The groups are shells around one centre, one inside the other: the same stretched ball of 3 dimensions in 6 sizes.
Some rows, each with its group after it:
[-13  38   7 -39   3  -3   5   8   8  37  70 -36  14 -27  25 -24 -56 -23
 -11  71   7 -17  13] : q_2
[ -8  37  14 -30   3   4   7  -3   9  34  65 -34  14 -35  31 -15 -58 -21
 -11  60   7  -8  18] : q_2
[-30  43  10 -56  -1   9  12  16  16  45  71 -25  24 -28  24 -29 -67 -11
  -2  66   3 -10  17] : q_2
[-26  47  36 -38  -1  40  25 -10  27  41  55 -11  32 -54  41   0 -84   8
   6  28  -5  27  35] : q_349
[ 14  41  18 -10  13   5   9 -24  13  25  53 -38   7 -45  36   8 -63 -22
 -20  51   4   3  19] : q_346
[ 25  56  19  -8  23  11  17 -35  26  21  42 -34   7 -51  37  30 -78 -13
 -26  46  -3  16  20] : q_349
[  5  50 -14 -42  18 -24   2   9  13  33  67 -45   4 -16  13 -17 -58 -32
 -28  95   5 -31  -2] : q_349
[ -9  45  40 -20   4  39  23 -26  25  33  49 -16  26 -61  46  14 -82   4
  -1  21  -3  32  36] : q_628
[  8  59  12 -29  19  10  17 -17  29  30  50 -29  13 -42  30  15 -80 -10
 -20  56  -5   9  17] : q_327
[ 11  58  -5 -35  22 -11   9  -4  22  30  58 -39   6 -27  19   1 -70 -23
 -28  81  -1 -14   4] : q_133
[-24  50  32 -40   1  37  24  -9  29  41  55 -13  31 -51  39   1 -85   6
   3  33  -5  24  32] : q_628
[-28  46  -7 -65   3 -10   6  28  13  45  77 -33  18 -14  13 -38 -61 -21
  -9  90   4 -29   4] : q_628
[ 18  50  -3 -24  21 -16   4 -10  15  26  58 -45   1 -28  22   1 -61 -30
 -31  79   4 -17   4] : q_349
[ -1  44  34 -16   7  29  19 -27  22  30  50 -23  20 -57  44  13 -76  -4
  -7  29  -1  25  32] : q_327
[ 21  55   6 -18  24  -3  11 -22  23  24  50 -39   4 -39  28  16 -71 -21
 -29  64  -1   0  11] : q_133
[-33  48   4 -64   1   6  12  23  19  47  72 -24  25 -23  20 -31 -70 -10
  -3  73   1 -13  13] : q_346
[ 12  60  28 -16  19  27  24 -34  34  27  40 -22  17 -58  40  32 -89   0
 -17  33  -8  30  27] : q_133
[-19  50 -10 -61   9 -14   6  24  16  43  74 -35  15 -14  12 -31 -63 -23
 -15  92   3 -29   2] : q_346
[-18  44  -8 -56   6 -14   3  23  10  41  75 -38  13 -14  14 -34 -57 -26
 -14  91   6 -31   3] : q_346
[  1  40   7 -28   9  -5   5  -4   9  31  64 -39   9 -31  27 -12 -57 -26
 -18  69   7 -14  12] : q_327
[-32  47  13 -56  -1  16  15  14  21  46  68 -21  27 -32  26 -23 -73  -6
   0  60   0  -3  19] : q_2
[-13  55  27 -36   8  31  24 -14  31  37  51 -16  26 -51  37   9 -87   4
  -4  37  -7  24  29] : q_327
[-18  49  36 -32   3  40  25 -17  29  38  52 -13  29 -56  42   8 -86   7
   2  26  -5  30  35] : q_628
[  4  40  37  -8   6  28  17 -31  18  28  49 -26  17 -59  46  14 -72  -7
  -8  26   1  25  33] : q_133

New rows, each followed by its group:
[-11  46  -8 -51   9 -16   3  17  11  38  72 -40  11 -16  15 -28 -58 -28
 -18  90   6 -30   2] : q_2
[ -2  46  37 -16   7  34  22 -28  24  31  48 -20  22 -59  45  16 -80   0
  -5  25  -3  30  34] : q_2
[ 19  53   7 -19  21  -3  11 -19  21  25  52 -39   5 -38  28  12 -69 -21
 -27  65   0  -2  11] : q_346
[ 16  52   6 -21  20  -4  10 -17  20  26  53 -39   6 -36  27   9 -68 -22
 -26  66   1  -4  11] : q_2
[-14  34   8 -38   1  -2   4   8   6  37  71 -36  14 -27  26 -27 -54 -24
  -9  70   9 -18  14] : q_133
[ -5  59   2 -46  16   2  14   2  27  37  59 -29  16 -30  21  -3 -77 -12
 -18  72  -4  -6  10] : q_327
[ 24  51  10 -11  22  -1  10 -26  19  22  49 -40   3 -42  31  17 -68 -22
 -29  60   1   2  14] : q_133
[ 17  54  37  -3  17  33  24 -44  31  23  38 -23  16 -65  47  37 -86   0
 -15  22  -6  37  33] : q_349
[-22  54  -7 -64   9  -7  10  23  21  44  71 -31  18 -17  14 -27 -69 -17
 -13  87   0 -22   5] : q_346
[ 10  43   0 -25  14 -14   3  -6   9  28  62 -45   4 -28  24  -8 -56 -31
 -25  77   7 -19   7] : q_628
[-21  55  23 -46   6  28  23  -4  31  41  56 -15  28 -45  33  -1 -86   4
  -2  44  -6  17  26] : q_2
[  5  49  -9 -39  17 -20   3   6  13  32  66 -44   5 -19  16 -14 -59 -31
 -26  90   5 -27   1] : q_628
[-38  48   1 -70  -1   4  11  29  18  50  76 -24  26 -19  17 -37 -69 -11
  -1  78   1 -18  11] : q_349
[ -2  42  39 -12   5  33  20 -29  21  30  49 -22  21 -60  47  14 -76  -3
  -5  24  -1  28  35] : q_628
[-36  48   2 -68   0   4  12  27  19  49  75 -24  25 -20  18 -36 -69 -11
  -2  77   1 -17  12] : q_133
[-33  47  25 -51  -2  29  21   5  24  45  63 -14  31 -42  33 -15 -79   2
   5  44  -3  12  27] : q_133
[-21  55  -4 -62   9  -2  12  19  23  44  69 -28  19 -20  16 -23 -72 -14
 -11  82  -1 -17   7] : q_2
[-24  58  18 -53   7  25  23   2  32  43  58 -15  28 -41  29  -4 -87   4
  -2  50  -7  13  23] : q_628
[-22  47  30 -38   1  33  22  -8  26  40  57 -15  28 -50  38  -2 -81   3
   2  35  -3  20  31] : q_2
[-18  48  33 -33   3  35  23 -14  27  38  54 -15  28 -53  40   4 -83   4
   1  31  -4  25  32] : q_2
[ 19  49  31  -2  16  23  18 -40  24  22  42 -29  12 -59  44  29 -77  -8
 -18  31  -2  26  29] : q_628
[-29  45   9 -57   0   8  12  17  17  45  71 -25  24 -27  23 -27 -68 -11
  -3  68   2 -10  16] : q_327
[ 16  45  32  -2  13  22  17 -38  20  23  45 -30  12 -58  45  24 -73 -10
 -16  31   0  24  29] : q_628
[-11  59  24 -38  11  30  25 -14  34  37  50 -16  25 -49  35  12 -90   5
  -7  40  -8  23  27] : q_346
[-15  35   5 -41   1  -5   3  11   5  38  73 -37  14 -24  24 -29 -53 -26
 -10  74   9 -21  11] : q_133
[ 25  49  20  -4  20   8  13 -34  20  21  46 -37   6 -50  38  23 -70 -18
 -25  47   0  12  20] : q_133
[ 16  50  34  -3  16  27  21 -40  26  23  41 -26  14 -61  46  31 -80  -5
 -16  27  -3  30  31] : q_628
[ -8  45  36 -21   4  34  22 -23  24  33  50 -19  24 -57  44  11 -80   1
  -3  26  -2  27  34] : q_2
[-27  36  11 -49  -3   5   8  15   9  43  73 -29  21 -27  26 -32 -59 -17
  -2  67   6 -14  16] : q_133
[ 18  58  17 -16  22  13  18 -29  29  25  44 -30  10 -49  34  26 -81 -10
 -23  49  -5  16  19] : q_628
[  4  41  -4 -33  12 -18   0   4   6  31  68 -45   5 -21  20 -19 -52 -33
 -23  84   8 -27   4] : q_133
[  3  45  -4 -36  13 -15   3   3  11  32  66 -43   6 -23  20 -15 -57 -30
 -23  83   6 -23   4] : q_2
[-18  40  25 -34   0  21  15  -5  16  38  61 -24  23 -44  36 -10 -69  -8
  -2  44   2   8  26] : q_327
[ -6  60   8 -44  15  10  18  -3  30  37  56 -25  18 -36  25   2 -82  -7
 -15  63  -5   3  15] : q_327
[ 14  60  25 -16  20  24  23 -33  33  26  41 -24  15 -56  39  31 -88  -2
 -18  37  -8  27  25] : q_133
[-24  40  13 -47  -1   9  10  10  13  42  70 -28  22 -31  27 -25 -64 -14
  -3  63   4  -9  18] : q_327
[ 17  40  29  -1  12  16  13 -35  15  22  48 -34   9 -55  44  18 -67 -16
 -18  36   3  17  26] : q_349
[  1  52  41 -14  10  41  27 -36  31  30  42 -16  24 -65  48  28 -88   6
  -6  17  -7  40  37] : q_133
